The rows of a group lie close to one hidden flat surface of 14 dimensions, which passes through zero. Surfaces can cross.
Known rows, each followed by its group:
[-18  23 -25   7  -1   4  -3 -13  13   6  -3  19  12 -12  16   4 -28  -2
   9  -4] : Y
[ -5   7 -41  -7  10  28  26   4   2 -22 -17  38 -33 -20 -10  35  -9  -6
  16 -17] : U
[-28  11   9   5  -8  -2  -8 -24  14   1  11   1   5  -6 -18   8  16  -9
   6 -11] : U
[ 32  -9   2  11  24   7 -27  39 -30 -18  22 -39 -24  14 -34  20 -19  10
 -44  10] : Y
[  4  -8   2  20  -7  25   9 -13   0  18   6  25   6   4  26 -17   3  21
  22 -10] : Y
[-23   7  21   8  12  11 -39 -17   0  34  42 -30 -24 -16 -53  30  67  11
 -25 -28] : Y
[ -5  -3  -3  11   9  11   3 -12 -23 -12  10 -22   8   4  35  -4 -15   9
  -1  -1] : Y
[ 29 -21  35   9 -26   4  32  34  18   2   4  26  -5   5 -25   4  -1 -13
  -5   1] : Y
[ 12 -30  -8 -14  20  13  17  13 -62 -18  10   0   5  22   1 -44   1  46
  -5  30] : S
[-29  -4 -27  37 -49   0  33  26 -14  51 -27  63  32  -9 -11  27  14  -9
  24 -44] : U
[  2  -5  40  10   9   5  32 -21  19  27  38  12  -7  16  34  31   4 -14
 -21  45] : U
[ 44   0 -23 -14  13  30 -29 -31  23  15  32 -23  17 -36  40  19  43  40
  13 -41] : S
[ 28  23  18 -34  34   2  27 -20  44 -25 -12   2  -5   8  15  35  19  24
  11 -10] : C
[ 18 -32 -14  10  12 -22 -44 -16  18  25 -25  28   6  21  41  19  15  19
  -7  -8] : Y
[-19  46  24   4 -23 -21  -7  -5  -8 -28  11 -24  23  28 -15   2   5  38
   2 -29] : S
[-12  20 -22  11   3   4  10  -8  -3 -32   1   9  17  -8  -8   2 -40  -7
   8  -8] : Y
[-21   2  26  54   4   3   5 -30  -5  10  28  -6  54   0 -11 -11 -12 -15
   3 -15] : Y
[-17  -1  -4  -3   7  17  -9  23 -33   6 -18 -18 -15  24  -4  17  22  11
   4  14] : Y
[ -9  -8  39  34 -13 -26  80  -6  -5   5  -6  37  12   5  13 -18 -21 -10
  -2 -36] : U
[ 11  19   1 -15  13   9  -4   7 -28 -17   6 -20  -7  22 -22 -28  20  41
  14  10] : S
[ 19 -15  -5  -6 -36  50   7  45 -45 -25   5 -12 -37  12  23 -34  -9  48
  20  -7] : U
[  5  17 -21   4   0 -22  25  15 -20   0  22  24   2  20 -18  28 -13 -18
 -18  51] : Y
[ -7 -10  -7 -16  19 -22 -20   2 -31 -34 -25 -48  18   9  -4  -6   7  -6
  -5   2] : U
[  6   1  26  33  12  -1  -7  14  17  19 -14 -19   8   2   2  -6 -35 -30
 -10  -4] : U
[  8   9  33 -13 -30  11  21 -18  51   2  41  36 -40 -17  -6 -20  -4   5
   2   4] : S
[ 14 -23  32  -4  -4 -14  11  24 -10 -37 -18 -36  -7   5  -2   5  -7  -6
 -19 -32] : Y
[  2 -17 -23 -15  -3  -8 -10  -3  22 -23 -10  24 -35 -36 -57   2   6 -48
   3  -3] : S
[ 17   6   7  27  21 -11  -5 -25  62  19 -14  45  22  -4 -17  19  -9 -25
  10 -13] : C
[-54  41  -7  11  -8 -48 -27 -35 -26 -32  24   1  28  16 -42 -43 -26  30
 -13 -17] : S
[-24  15  24  13  -3   5  26  -2  -7  -8   1  -7  -8  16  -1 -10 -18 -21
   4  22] : U
[-37   5  -6   1   0 -20 -13 -10 -32  -9   0  -5   5  18 -10 -28 -13   0
  -7  24] : Y
[-33   2  12 -13  -7  51  -8  19  10  51  12  19 -41 -17 -21 -18  14  33
  -1   2] : S
[-56  -9  -2   1 -54  38 -16  -5  -8  18   7  39 -49   2 -14   7  54  20
  27  -8] : C
[-17 -31 -14 -37 -17  35 -10   3  28 -24 -13 -28  -1 -57  31  19 -26 -45
   3   3] : U
[  3 -12  29 -26 -15 -20   6   2   0 -42   3 -24  -8  -2 -30 -10  15 -14
  -9   3] : S
[ 31  -1  18   6 -13   3  38  19  21 -23 -12  29 -22   4  15 -16 -38  14
   6 -24] : C
[-19 -41  28 -10  -3   1  32   3   7  32  11  32   4 -29 -36  -9  27  -5
 -21  -4] : U
[-25  17 -30 -54 -28 -38  -4  31  22  31 -52  18 -26 -29  -8  -5  10 -14
  -2 -15] : Y
[ -7  19 -22  68 -14   4 -44   2  -9  56   3  11  -6   8  15  26   5  22
   0 -62] : S
[-36   3 -44 -28 -33   3  11   3  19 -14  24  52 -45 -31  25  33 -61 -19
 -30  36] : U
[-13 -10   4  33   5  -5   2  -7 -23  23  -6   1   0  19  16   9  12 -12
  -1   2] : C
[  9  14 -21 -31 -19  18 -13  24  22  20  22   7 -32 -48 -39 -24  -5  10
  -6 -12] : C
[ 51 -17   0  43  13  42  10   3 -11  20  46  17 -19  -8 -15 -12   8  12
   4  -4] : C
[ 19  -7  13  40  24   4 -30  -1  11   4 -62   6 -31  45  14 -27  -8 -24
  38   8] : C
[ 10 -35  -2  27  18 -25 -15 -25 -36 -35  -5 -39  31 -12  29 -44 -29   2
 -15 -49] : C
[ -5 -16 -12 -13   2  -2  21 -13  -7 -53   3  30  22  -5  -4 -27 -43  17
  -1   3] : S
[ 13 -12  21 -27 -12  -2  -1  24  -2 -14 -18 -18  -4   5 -27 -16  28   9
   7  -3] : U
[-16 -28  22  20 -47  -6  19 -28 -14  52  66   6  32 -23  39  26  56  24
 -23 -48] : C
[-19  17   5  -1   2   6 -39 -36  34  -3   6  18 -14  21   1   5   3   7
  13  29] : C
[ 13 -20  12  -8  -5  24 -23   7 -12 -44  22 -21 -29  10 -17   2   6  28
  -8  -2] : S
[ -2 -30  13  20  -6  14  -9  12   3   5 -17   8   2   3   0  27  10   9
  -5 -37] : Y
[ -1   0  -1   3  22  -7   2 -16  -2 -25   3 -11 -27   2  23  38  -7   1
 -24 -19] : U
[-15  -8   8   5   3   7 -11 -24 -17 -19  19 -14 -11   5   9 -10   8  23
  -6 -12] : Y
[  6  11  37   3  21 -11  -7   5   4  -1   7  -8 -25  43  -7  10   3  21
 -24  22] : C
[ 39  14  30   5   3 -23  -3  21  46  17 -16   8 -10  12 -21   2  -8  -7
  -6  -6] : U
[ 12  -5 -13  -3  -3 -32 -13  -1 -11  -4   9 -10   4  -4   0  -7  -6 -11
 -20   5] : S
[ 28 -22   3 -38  15  -7 -21  27  18  19 -30 -75  36 -32  23  15  20 -43
 -10   7] : C
[ 19 -17 -36  23 -16 -27 -21  -6 -26 -12  18  20 -12  -5 -34  16  29 -13
  -9 -23] : S
[-43   5  10  -7 -10  -8   8 -26 -24 -29   5   4  -3  30  22  19  15  28
  -2   4] : C
[ 20  19 -20 -36   9  10   0 -32  35   3  34   6  25 -34  12   2  14  27
   9   2] : S
[-27 -30  15  -2 -13  19   5  -3 -13 -57 -58  12 -46   8  -9 -23  18  22
  36 -66] : C
[-38 -18  12  16   8  -3 -25  -9  26  12 -33  -4  20 -13 -35  34  15 -59
   3  -8] : S
[ 11  -3 -15   1  40  11   7 -47  -9 -19  14   7  16   1   1   8  32  17
  17  -1] : U
[  5 -25   4  -9  10  14 -23 -23  -3 -23  32 -17  11  -5  15  14   5  25
 -20   3] : C

New rows. What belongs after each?
[  2  38 -46  29  -1 -69  -8 -14 -13  57   9  16  10   3  10   9   1 -41
 -16  16] : S
[ 21 -36 -11  22  30  14  14  15 -32 -14  -5  -3  19   4   2  26  -9  -1
 -13  -6] : C
[ -8  20  23  -4   2   3 -24  15  24   0 -28 -51 -28  -2  10  13  -9 -29
  -2  -8] : S
[-29 -10 -10   8   5  16  -4 -30  -4 -18  21  34 -20 -12 -14  13   6  33
 -10 -36] : C
[ 15  -4  10  33  25  32 -26  12   9 -28 -12 -17  16  10 -23  15 -28   4
   5 -19] : Y
[ 27   6 -23  -5  30 -15  -6 -15 -15  -4   4  -8  -3   5   4 -26   0  -9
   4  33] : S
[ 14  -3  14   1   3  12  26  23 -30 -68 -27  -9   1  37  -1 -20 -28  29
  19  -7] : S
[ 27  18 -20 -18  15  21   6   4  24 -13 -17  -7   8 -18  -1  -4  -9  -4
  28  -2] : Y
[ 21 -30  -5   6 -12 -27 -10  18  10 -13  -7  21   3 -10 -34  -4 -15 -30
 -16  -2] : S
[ 11 -28  -5  28  -4  19   8   0 -19  24  37   2  -5 -21  20   5  -6  -5
 -20  -7] : C
[ -4   1  -1  -2  17  -3 -16  23 -16  41 -12   0  25  14 -43 -20  28  10
   3  20] : S
[-34 -25  -3  -6  16   5  17 -25 -20   5 -14 -15  21 -28  38 -23  -5  -5
   1 -19] : S
[ 30  12  26  18  14  21 -22  -2  35  28  12 -23   0   4  17   7  -1   8
  -1  -8] : Y
[-62 -42  13  47 -45  19  10 -18 -14  27 -10  20 -14 -14  18  13  22 -60
  21 -14] : C
[ 18 -13  -6   0  11  17  23 -17  -9 -21  14  -1  11  -4  18  23  16  -1
  10   2] : Y
[  5  -3   9  17   3 -11 -12   5   4  40   0 -15  14  -9   4  14  16  -7
 -16 -21] : Y
[ 11  -6  17   2 -21 -25 -18  18  -4   8  -6 -53 -22  -3  18  28  23 -32
 -21 -23] : S
[  6   5  32 -25 -28  33  25  25  10  -1   5  -4 -48  -7 -14 -10  30  25
  13 -20] : S
[ 14 -62 -17  13  16   9  -7  22 -32   7 -29 -10 -26  -8  -1  19  23 -47
  -7   6] : S
[ 41  23  14  26  21   9  -4 -19  -4 -49  11 -20 -22  45  37   7 -20  29
  13  -4] : U
[ -4 -14 -13   7   0   2   4  -2 -10  11   6  14  15  -3  14  12  -1   4
  -5  -2] : S
[ 14  30  -2  -4   7  23   8   7  20  33  -7  17 -14  -1 -11 -13  17  15
  27  -2] : S
[-25   4 -20  -7  -1  -7 -38   2 -17 -43  -1  18 -52   2 -58   6   2  37
 -21 -41] : Y
[  4 -36   7  14  23   7 -10 -20 -17   0  26 -23  23 -14  32 -48 -41   2
 -23  15] : U
[ 12  40 -19 -22  53 -18   1 -30  11  -8  13  -3 -22   9   0   8  -8  -7
 -11  52] : U
[ -9  22 -16 -15 -14  12  11  29  -1 -10 -18  -1 -36  -7  19  11 -28  14
  -2 -22] : Y
[ 13  19 -17 -22   3 -13 -29  -1   2 -14   7 -27  -8 -14 -11 -23  -6  14
  -9 -10] : S
[  6 -24  23  12 -26   0  10 -25  24 -17  10  31  36  30  17  67  41  -2
  17   9] : U
[ 12  -9 -11 -54  34   1 -33 -14  39 -54 -25 -16  39 -16 -24  28  14  24
   2 -13] : C
[-12  10 -16 -28   2 -24  15   1   3 -12 -22   0   6 -12 -25  32  26 -27
   3  -1] : Y
[ 38 -27   4 -14  23 -35 -30 -24  31 -14 -22  11  21  17  -5  -2  23 -11
   4  22] : Y
[ 47  19   7 -13 -12 -27  20   2   1  36   9 -33   3  -3  21  23  71 -15
  10 -10] : S
[-18  -7 -20 -14  52  26  -1 -28 -22 -12   9 -33  -4 -20   8  -4  -7 -18
  -7  40] : U
[ 42   2  26  16  58 -26  -1  14   0 -30  -8 -18   6  32 -25  -5 -43   6
 -36   9] : C
[  3   2  -8 -20 -20  -3  41   1  16 -18  27   9   1 -32  12  25 -29 -32
 -16  16] : Y
[ 10 -21 -25 -10   7 -19  -8  -4  -3  12 -23  12  23 -10  16 -11   8  -4
   7  -1] : Y
[  0  21 -14  -7 -17 -10  26 -12  16 -14 -10  17  20 -13 -18  34  34  -9
  26 -33] : S
[ -2 -17   0   8   3  12 -41  -7   3   1   7   5  11  21  -2  14  10   8
   1  27] : C
[  5  -4   6   2   0   3  -4 -10  -2   9   5 -22 -10 -18  11 -18  11  -7
   4 -15] : C
[-11   2 -22 -26  12  14  -7  21   1 -25 -40 -18 -24 -32 -38 -21 -17 -37
  17  -1] : C
[ 25 -15  16   5 -26   3  10 -13  40 -12  -9  15  31   5  48   1 -14 -15
  30   6] : C
[-56  52  -6 -14 -12  15  33 -10 -22 -11  12 -41 -10 -23  24 -10 -21  -4
   9 -10] : Y
[ -3   0 -19 -11  -3   6 -10  -3  18   5  11  18  19 -10  -1  23  -7   0
  -4  15] : C
[  0  -4  -1  24  -5 -19 -13 -43  26  39  13  35  15  -4  42  -1  13  15
   1 -26] : Y
[ 22 -45   1  10  -3  24 -26  38 -48   5 -23 -44  13  45  38   9  13 -11
  11  54] : C
[-10  12   4 -11 -17 -12   2   3  17 -24  -4  -3  64   2   6  32 -19  23
  -4 -27] : S
[-43 -21   8   8   7  51  10  -7   0 -19 -44  -8 -24 -25   7   1   5  -8
  29 -55] : S
[-27  37 -10  -3  16 -14  -7   8 -27  28  -6 -17 -43   9 -13 -14   3  -5
 -13  16] : C
[  2 -12  16  24  10   0  12  31 -23  20  -8  -3 -36   9 -14   5   1  -2
 -27 -14] : C
[-17 -34  32 -25 -26  15  46  -2 -40  -5  26 -24 -32  -2  32   5  54   8
  -6   9] : Y
[-10   6 -15   0  12  -2 -31  31  -2   0 -28 -26 -11  -4 -13  39 -16  -4
 -26 -26] : Y
[ -8 -19 -14   1  19  11 -21  -2 -13   4  15 -36  37 -22   5   0 -25 -32
 -17  35] : Y
[ 19   9 -20 -43  12   6  24  13  -7 -32 -11 -13 -56  -9  -4  -6   1 -25
   8  34] : S
[ 23  -9 -28  -7  -1  30   5  18 -22  -7  -9 -13  13  -3   2  -7   9 -10
  34  24] : C
[  2   5  -5  15  23  32 -16   2  -8  23  18 -24   7  -9 -17  24  19   0
  -1   1] : Y
[-48  -2  13 -27 -41 -45  -6 -26  22  12  -6  19 -22  -6  51 -24 -14  -3
 -18   0] : Y
[-22   4   8   2 -17  15  -9 -16  10   9  17  -9   0 -16  14   3   2  -6
   5  -6] : U
[-19  30  -3  -8 -38   3  26  26 -19  27 -18 -17   7 -16   0 -53   5  -6
  35 -14] : U
[-13  20   8  -5 -15   2  -3 -21  13  42  47  -5 -10 -10  41  11  11  17
 -19   7] : S
[-35   4  20  17   2  20 -20 -20 -14   6  14 -13  -1  18 -22  16  41  15
   6  -4] : S
[  0 -15 -34 -29   1  26 -39  26  -2  -8 -15   6 -64 -15  -8  21  14  42
 -14 -31] : Y
[  0  11 -25   2  -4 -10  16  17 -13  31  -3  22  20  -5 -21  -8  -4 -18
   5  24] : Y
[ 13  23   3  -4   7   0  19  18 -14  10  -2 -25 -38   0  27 -12 -14   9
 -10  -9] : U
